There are 3 nested groupings, the coarsest first. Each group lies inside one group of the grouping before and may be the whole of it. The rows also spread widely along 11 directions, which tell nothing about the answers.
Some rows, each with its group in each grouping after it:
-5,-24,-5,6,1,6,-16,2,9,3,15,12,-10,2,4,-26,18,3,15,3,7,-23,0,12,11,33,13,24,16,11  pigil J188 J948
8,-22,20,31,-1,2,-2,-6,-4,6,1,-6,-7,-10,-8,8,5,20,-17,3,15,13,-8,-25,0,-12,26,-11,-12,20  pigil J188 J202
0,-3,-2,2,2,9,-18,21,-1,-2,1,-10,-4,16,19,-22,13,15,-16,-9,-7,-19,-3,-4,-2,-6,-2,-22,-25,2  pigil J416 J177
6,-1,-10,-27,10,-14,-11,12,24,4,9,26,-15,16,8,-3,7,-11,33,15,-14,-3,8,17,16,-2,-14,8,15,-11  Vepu J588 J8
-24,11,-18,-26,-6,1,-5,7,11,17,14,1,18,-2,10,10,-1,12,-28,-18,1,-17,6,-10,10,-5,-8,-13,-7,-12  Vepu J910 J824
1,-2,-21,9,39,14,-16,-3,-2,-13,12,12,8,6,-7,10,3,-14,-12,-9,3,-31,-10,-4,-11,4,-5,-22,0,-4  Vepu J588 J118
-3,30,-5,-9,-7,-5,15,6,5,-3,-9,5,10,3,2,-16,5,0,36,19,4,-27,1,27,14,7,-19,11,17,-3  Vepu J588 J899
12,-5,10,14,24,-18,15,-12,-2,13,-5,27,-30,-1,-22,39,-10,-3,16,5,-8,36,12,15,4,-16,13,-5,2,-12  Vepu J588 J899
-17,21,-15,-4,-1,4,15,-12,-2,2,5,-9,29,-12,-8,25,-14,-2,-22,-18,7,-6,-3,-7,-10,-19,-4,-22,-2,-7  Vepu J588 J899
-3,3,-2,-11,4,-5,4,-1,-6,8,-1,24,-9,7,-10,17,-4,4,19,-8,-10,8,24,26,13,6,10,8,11,-12  Vepu J910 J824
-9,-8,-28,-6,28,2,-4,-1,2,-3,10,15,-4,12,4,-12,2,-24,-5,-19,-9,-9,1,24,-16,25,-10,5,6,-19  pigil J188 J202
-9,24,-13,7,7,0,18,3,20,-6,10,-11,9,0,4,-10,-5,-10,7,-2,-7,-10,-4,21,-19,-26,-17,-15,2,0  Vepu J588 J8
-9,-2,-5,-3,-27,3,17,20,23,2,14,-26,-11,-2,24,-36,12,4,11,9,-2,-22,-1,26,5,6,-11,26,4,7  Vepu J588 J899
13,-1,1,-27,-24,-11,30,-8,-10,-10,-18,-12,13,-8,3,14,-7,-17,4,7,4,20,-3,1,2,6,-11,23,12,-12  Vepu J588 J899
-9,5,-24,-30,-2,-8,17,-2,9,8,9,6,-1,7,2,15,-14,-19,23,-12,-10,19,17,28,-4,-2,-4,19,18,-20  pigil J188 J202
11,-11,-9,-25,-11,4,3,-3,-3,-26,-2,-12,20,4,9,-1,-1,-25,-7,-9,-6,6,-6,-2,-13,1,-11,4,10,-4  Vepu J588 J899
1,-21,-18,2,22,-4,16,3,8,11,15,1,-31,-2,4,16,-1,-16,-11,-4,-6,5,1,15,-3,9,-2,15,-3,-18  Vepu J588 J118
0,4,23,32,17,-17,-5,-18,7,10,-14,28,0,-9,-14,-18,13,10,1,16,14,3,-15,-6,5,5,5,-14,-2,12  pigil J416 J177
3,-1,-2,-3,9,-13,20,10,5,21,-2,10,-25,-3,3,10,7,6,8,20,8,-6,2,8,24,16,-7,22,-2,-14  Vepu J910 J824
18,7,4,2,5,1,7,7,-8,-8,-13,1,0,2,0,4,9,2,18,26,15,-25,-10,-4,16,7,-8,6,4,2  Vepu J588 J118
-6,4,1,-9,16,-20,-17,-9,13,11,-6,26,10,4,3,-5,5,-1,-24,-6,-4,14,-10,-18,-3,-10,-12,-31,-14,-10  pigil J416 J177

New rows, each followed by its group in each grouping:
-3,4,11,28,10,-13,28,4,4,11,-9,1,-24,-5,4,-27,11,6,-13,7,-5,2,-3,27,-5,11,-10,4,-14,-7  Vepu J910 J824
-6,12,11,5,9,-14,2,-27,-2,-1,-13,26,26,-8,-18,5,-3,-1,-20,-11,0,19,-2,-5,-8,-7,-1,-26,4,-2  Vepu J910 J824
-10,7,-9,6,-11,17,7,15,-2,-2,7,-19,3,0,11,-21,11,12,-2,-1,6,-43,0,16,6,12,-3,8,-2,5  Vepu J588 J118
-28,34,-5,-9,-23,-4,22,-1,12,10,4,-4,20,-4,1,-11,-8,11,3,-17,-9,-1,17,31,-3,-16,-6,-5,7,-3  Vepu J910 J824
-8,7,7,5,-24,-18,42,-5,8,5,-12,-14,-8,-6,9,-34,-2,-7,6,-1,-9,30,3,39,-17,4,-9,23,4,-6  pigil J188 J202
10,-18,14,16,-15,1,10,12,15,8,12,-15,-22,-9,5,0,10,15,18,23,9,-4,-2,-1,17,-9,15,19,3,20  Vepu J588 J8
6,-4,-6,-19,2,-4,3,-35,-19,-15,-12,19,40,-7,-23,31,-14,-26,5,-10,15,21,-3,-14,-7,12,10,6,28,-4  pigil J188 J202
4,22,-11,-13,8,-6,14,-2,-2,-7,-10,-9,19,6,3,16,-14,-12,-10,-10,-4,17,-6,-8,-20,-33,-15,-28,-13,-12  pigil J416 J177
-14,13,-4,3,8,-7,1,-13,9,2,1,23,6,0,-9,-12,1,-4,8,-8,-7,-5,6,29,-3,5,-3,-4,14,-4  Vepu J588 J118
20,-25,-13,1,22,4,6,11,-7,-13,1,-10,-27,15,12,1,2,-23,-2,-8,-14,13,-1,13,-19,2,-1,6,-11,-11  pigil J416 J177
-6,6,25,9,-21,0,-7,4,-13,11,-8,18,-19,13,-13,4,-1,38,21,-18,-24,18,40,38,14,-22,34,-14,-2,5  Vepu J588 J118
15,-14,2,-11,-17,13,-15,24,8,-21,8,-11,-11,20,18,-23,14,2,29,3,-16,-14,9,18,4,-8,3,7,8,14  Vepu J588 J899
18,-23,12,1,-6,6,-8,26,-23,8,-8,-1,-44,22,7,13,7,29,8,-6,-16,16,25,10,15,-7,25,-1,-22,-6  pigil J188 J948
-21,-6,-11,-6,0,0,-5,-8,8,5,13,15,-1,2,-1,-11,0,-5,-9,-29,-18,3,15,32,-8,8,6,0,9,-8  Vepu J588 J118
-13,15,-13,24,10,11,23,-11,1,-2,11,-10,11,-14,-11,5,-6,-6,2,-4,13,-23,-5,17,-11,-1,3,2,10,6  Vepu J588 J118
-7,13,2,5,13,-15,6,-14,23,-5,5,20,7,3,-8,-11,-5,-13,1,-14,-21,28,5,23,-25,-28,-7,-24,9,-1  Vepu J910 J824
0,-13,-12,5,-13,22,20,15,-5,-8,14,-30,-5,-5,11,-10,10,0,9,4,12,-36,1,16,7,26,7,38,10,10  Vepu J910 J824
-11,5,-12,-13,-11,-8,23,11,5,17,-1,-5,-16,2,14,-12,2,0,12,1,-3,-3,9,30,10,18,-7,28,-1,-16  pigil J416 J177
1,9,14,11,12,-3,-10,-3,-29,10,-23,31,-4,4,-16,13,9,25,-5,3,6,-16,7,2,25,18,9,-17,-11,-11  Vepu J588 J899
8,-10,6,-2,16,-5,-21,5,7,-6,0,13,0,12,7,-8,10,3,-30,-10,-15,9,-4,-15,-9,-17,-8,-36,-18,-2  Vepu J910 J824
-10,21,-5,-7,-17,13,-7,6,-9,-4,-3,-7,27,6,2,-7,1,20,8,-8,7,-24,7,1,4,-8,4,-14,2,8  pigil J188 J948
-1,-13,4,0,7,-9,-14,-1,15,15,5,12,1,-10,5,0,16,10,-27,15,17,-17,-19,-33,20,8,-7,-7,-9,2  Vepu J588 J118
-2,33,-2,-13,-23,8,14,20,-13,4,-12,-18,7,11,7,9,-6,24,29,3,2,-15,17,14,15,-21,3,-3,-7,-1  pigil J416 J177
8,-19,15,10,-7,20,-34,2,-19,-10,-1,13,7,4,-8,-1,18,25,7,3,13,-34,4,-12,25,17,30,-3,7,23  Vepu J588 J118
-15,14,-1,13,-4,-3,16,-13,5,19,5,9,5,-15,-15,11,-5,9,29,9,20,-9,5,13,16,5,18,17,17,9  pigil J416 J177
-7,-13,6,21,-1,0,8,18,2,35,8,-3,-38,-4,5,6,9,34,-1,10,12,-10,8,2,25,7,19,12,-18,1  pigil J188 J202
15,-1,-1,-8,-20,18,-1,1,-5,-22,6,-31,29,0,-1,29,-12,3,8,-4,11,7,-3,-32,-11,-44,16,-17,5,23  pigil J188 J948
18,-3,-14,0,39,1,-12,19,-1,-6,-2,2,-12,20,12,5,8,-6,-13,7,0,-13,-15,-19,-7,-10,-19,-27,-24,-14  pigil J188 J202
0,1,4,-16,-17,-16,7,-6,16,-3,-6,1,10,1,10,-19,2,-10,7,2,-6,22,-4,6,-6,-8,-10,5,6,1  pigil J416 J177
18,-18,2,-9,-9,3,1,7,-5,-6,-5,-23,7,-3,14,8,7,0,-16,13,19,-3,-20,-39,6,-2,0,3,-13,7  pigil J416 J177
-5,6,4,24,15,5,5,4,-6,13,1,3,-4,-8,-6,8,9,21,-16,6,17,-27,-5,-8,13,6,6,-10,-14,3  Vepu J910 J824
-8,10,-7,-14,-3,-10,10,-23,2,4,-1,10,29,-10,-14,26,-15,-10,2,-9,11,21,0,-10,-5,-12,3,-4,15,-4  pigil J188 J202
15,-3,-2,-5,3,1,12,-4,-29,-18,-26,-3,12,5,2,-8,5,-14,-5,2,8,-3,-10,2,-7,30,-9,10,0,-12  pigil J188 J202
-4,26,-15,-5,6,-7,42,-14,-2,-6,-8,-19,32,-16,-1,16,-14,-21,-30,-5,11,5,-17,-9,-23,-12,-27,-10,-5,-15  Vepu J910 J824
17,16,-5,-16,2,-6,18,17,-1,5,-6,-16,-5,11,5,40,-15,5,14,11,2,18,4,-16,2,-46,-7,-17,-15,-10  pigil J188 J202
8,-27,23,-12,-24,-9,-34,9,7,8,-6,18,-8,9,12,-24,24,28,2,10,0,4,3,-18,28,10,12,2,-2,13  pigil J188 J948
7,-4,16,-1,-11,-15,-2,5,13,-7,-11,9,-10,14,10,-42,12,0,17,5,-18,22,4,24,-8,-4,-6,1,3,4  pigil J188 J202
6,-15,7,21,12,1,26,-13,-30,12,-10,9,-18,-14,-21,34,-3,5,-6,1,15,6,7,8,13,28,24,23,2,-8  Vepu J910 J824
24,-15,17,-11,-3,-12,12,-4,-27,-10,-30,16,-10,7,-4,4,6,-6,2,5,-8,25,7,10,7,23,1,15,2,-15  Vepu J910 J824
4,19,6,10,-31,13,25,7,-5,-21,-5,-34,12,4,5,-21,-5,2,38,-1,-3,-1,8,32,-16,-22,11,10,10,22  pigil J416 J177
31,-4,-1,0,24,2,11,30,-15,-11,-14,-5,-33,23,13,2,11,-2,9,16,-11,-10,1,11,3,1,-15,-1,-19,-16  Vepu J910 J824
19,0,13,0,4,-4,-3,11,-19,10,-19,4,-6,5,-2,25,6,25,-1,21,19,-5,-5,-33,25,-5,5,-12,-19,-3  pigil J188 J202
-6,-41,10,-2,-17,-2,-35,-3,25,14,23,7,1,-8,9,-12,19,20,-20,0,12,2,-8,-38,17,3,21,1,2,25  pigil J188 J948
16,-1,-18,-37,-1,0,2,15,10,3,10,-14,2,9,11,48,-13,-8,17,9,7,10,1,-29,10,-36,-2,-1,-2,-6  pigil J416 J177
32,-38,7,13,7,12,-3,8,-20,-20,-3,-17,-20,10,3,13,4,-3,-7,-3,-3,20,-3,-14,-14,-9,20,-3,-12,9  pigil J188 J948
3,0,-16,-21,16,-11,-8,12,11,-5,-3,7,-6,22,18,-15,3,-14,-15,-14,-24,15,-1,7,-20,-13,-27,-24,-15,-22  pigil J188 J948
0,-15,10,8,5,-7,-17,12,28,3,14,6,-15,8,14,-26,15,10,-21,-6,-18,10,0,-1,-8,-22,-2,-24,-15,9  Vepu J910 J824
-4,0,0,20,-1,13,-5,16,10,-3,14,-12,-9,5,7,-19,11,15,5,-1,-4,-27,1,14,-1,-12,5,-10,-5,14  Vepu J588 J899
7,-29,4,14,20,-8,-6,-4,10,8,8,15,-31,4,-2,3,4,-6,1,-4,-9,26,3,7,-5,-2,17,2,-4,1  pigil J416 J177
5,-9,0,3,0,3,4,8,-16,-7,-14,-3,-10,11,11,-24,11,-2,-6,-7,-8,-4,1,19,-6,22,-1,7,-11,-8  pigil J416 J177
0,-9,21,19,-3,-3,-11,-4,-4,8,-1,14,-14,7,-11,6,-2,24,1,-16,-12,31,18,7,-3,-26,30,-23,-9,10  pigil J188 J202
5,-18,-12,-20,6,6,-2,22,-9,9,6,-13,-13,9,18,25,2,9,-44,-15,-7,0,4,-22,5,-7,-4,-14,-31,-20  Vepu J910 J824
17,-14,5,-6,4,-6,-12,1,2,-13,-8,10,-1,11,5,-14,11,-6,8,8,-3,9,-7,-6,-3,3,-4,-2,4,4  pigil J188 J948
3,1,10,-2,8,-18,-9,8,14,26,-5,22,-16,1,3,3,13,20,12,27,13,-6,-6,-16,32,2,-1,0,-9,-1  pigil J416 J177
-3,4,-10,-28,-22,13,-23,17,19,-16,19,-12,20,15,16,-11,4,3,15,-10,-12,-18,8,0,1,-29,-3,-15,9,13  Vepu J588 J899
-12,10,-9,-6,-22,14,16,6,-1,-12,7,-20,16,1,8,-20,0,-1,7,-15,-6,-16,11,30,-8,4,1,13,12,6  Vepu J910 J824
-2,14,9,9,4,-4,-7,-8,9,-8,-4,9,23,-2,-5,-14,5,4,-8,1,1,-7,-11,-6,-7,-17,-8,-30,-1,10  Vepu J588 J8
-14,-2,-11,-12,-3,-11,10,-8,14,6,5,8,7,-9,6,-14,5,-13,-11,-2,1,-7,-7,11,2,21,-16,14,10,-12  Vepu J588 J899
2,17,-22,2,30,8,9,-2,-9,-14,-1,3,13,5,-6,10,-5,-20,0,-4,1,-23,-7,11,-14,2,-16,-14,2,-13  Vepu J588 J8
2,-21,-3,-40,-20,-21,-1,-7,44,1,20,4,11,-6,14,-1,0,-22,0,3,-6,35,-5,-16,0,-18,-11,14,21,4  Vepu J910 J824
-5,-13,11,-9,-9,-25,-6,-5,26,22,2,18,-9,-5,6,-10,7,9,-7,7,-2,29,-3,-11,10,-8,-2,-1,-1,0  pigil J188 J948
-5,2,-10,-16,-13,7,-9,8,7,-11,2,-15,25,5,20,-29,10,-3,-9,-4,5,-24,-12,-9,-4,5,-13,-4,-3,6  pigil J416 J177
3,25,-20,0,30,0,4,4,-2,-9,-7,10,9,13,-1,-5,1,-12,16,5,2,-22,-7,12,-10,0,-21,-14,2,-12  pigil J188 J948
-1,9,3,22,-4,-10,43,-2,13,3,-3,-13,-14,-15,2,-21,4,-9,18,20,6,-3,-9,33,-4,9,-12,27,9,1  Vepu J588 J899
-5,-7,-13,-33,-3,-11,-10,-11,11,4,2,12,30,-6,7,2,4,-13,-17,3,17,-3,-17,-32,8,17,-15,4,9,-8  pigil J188 J202
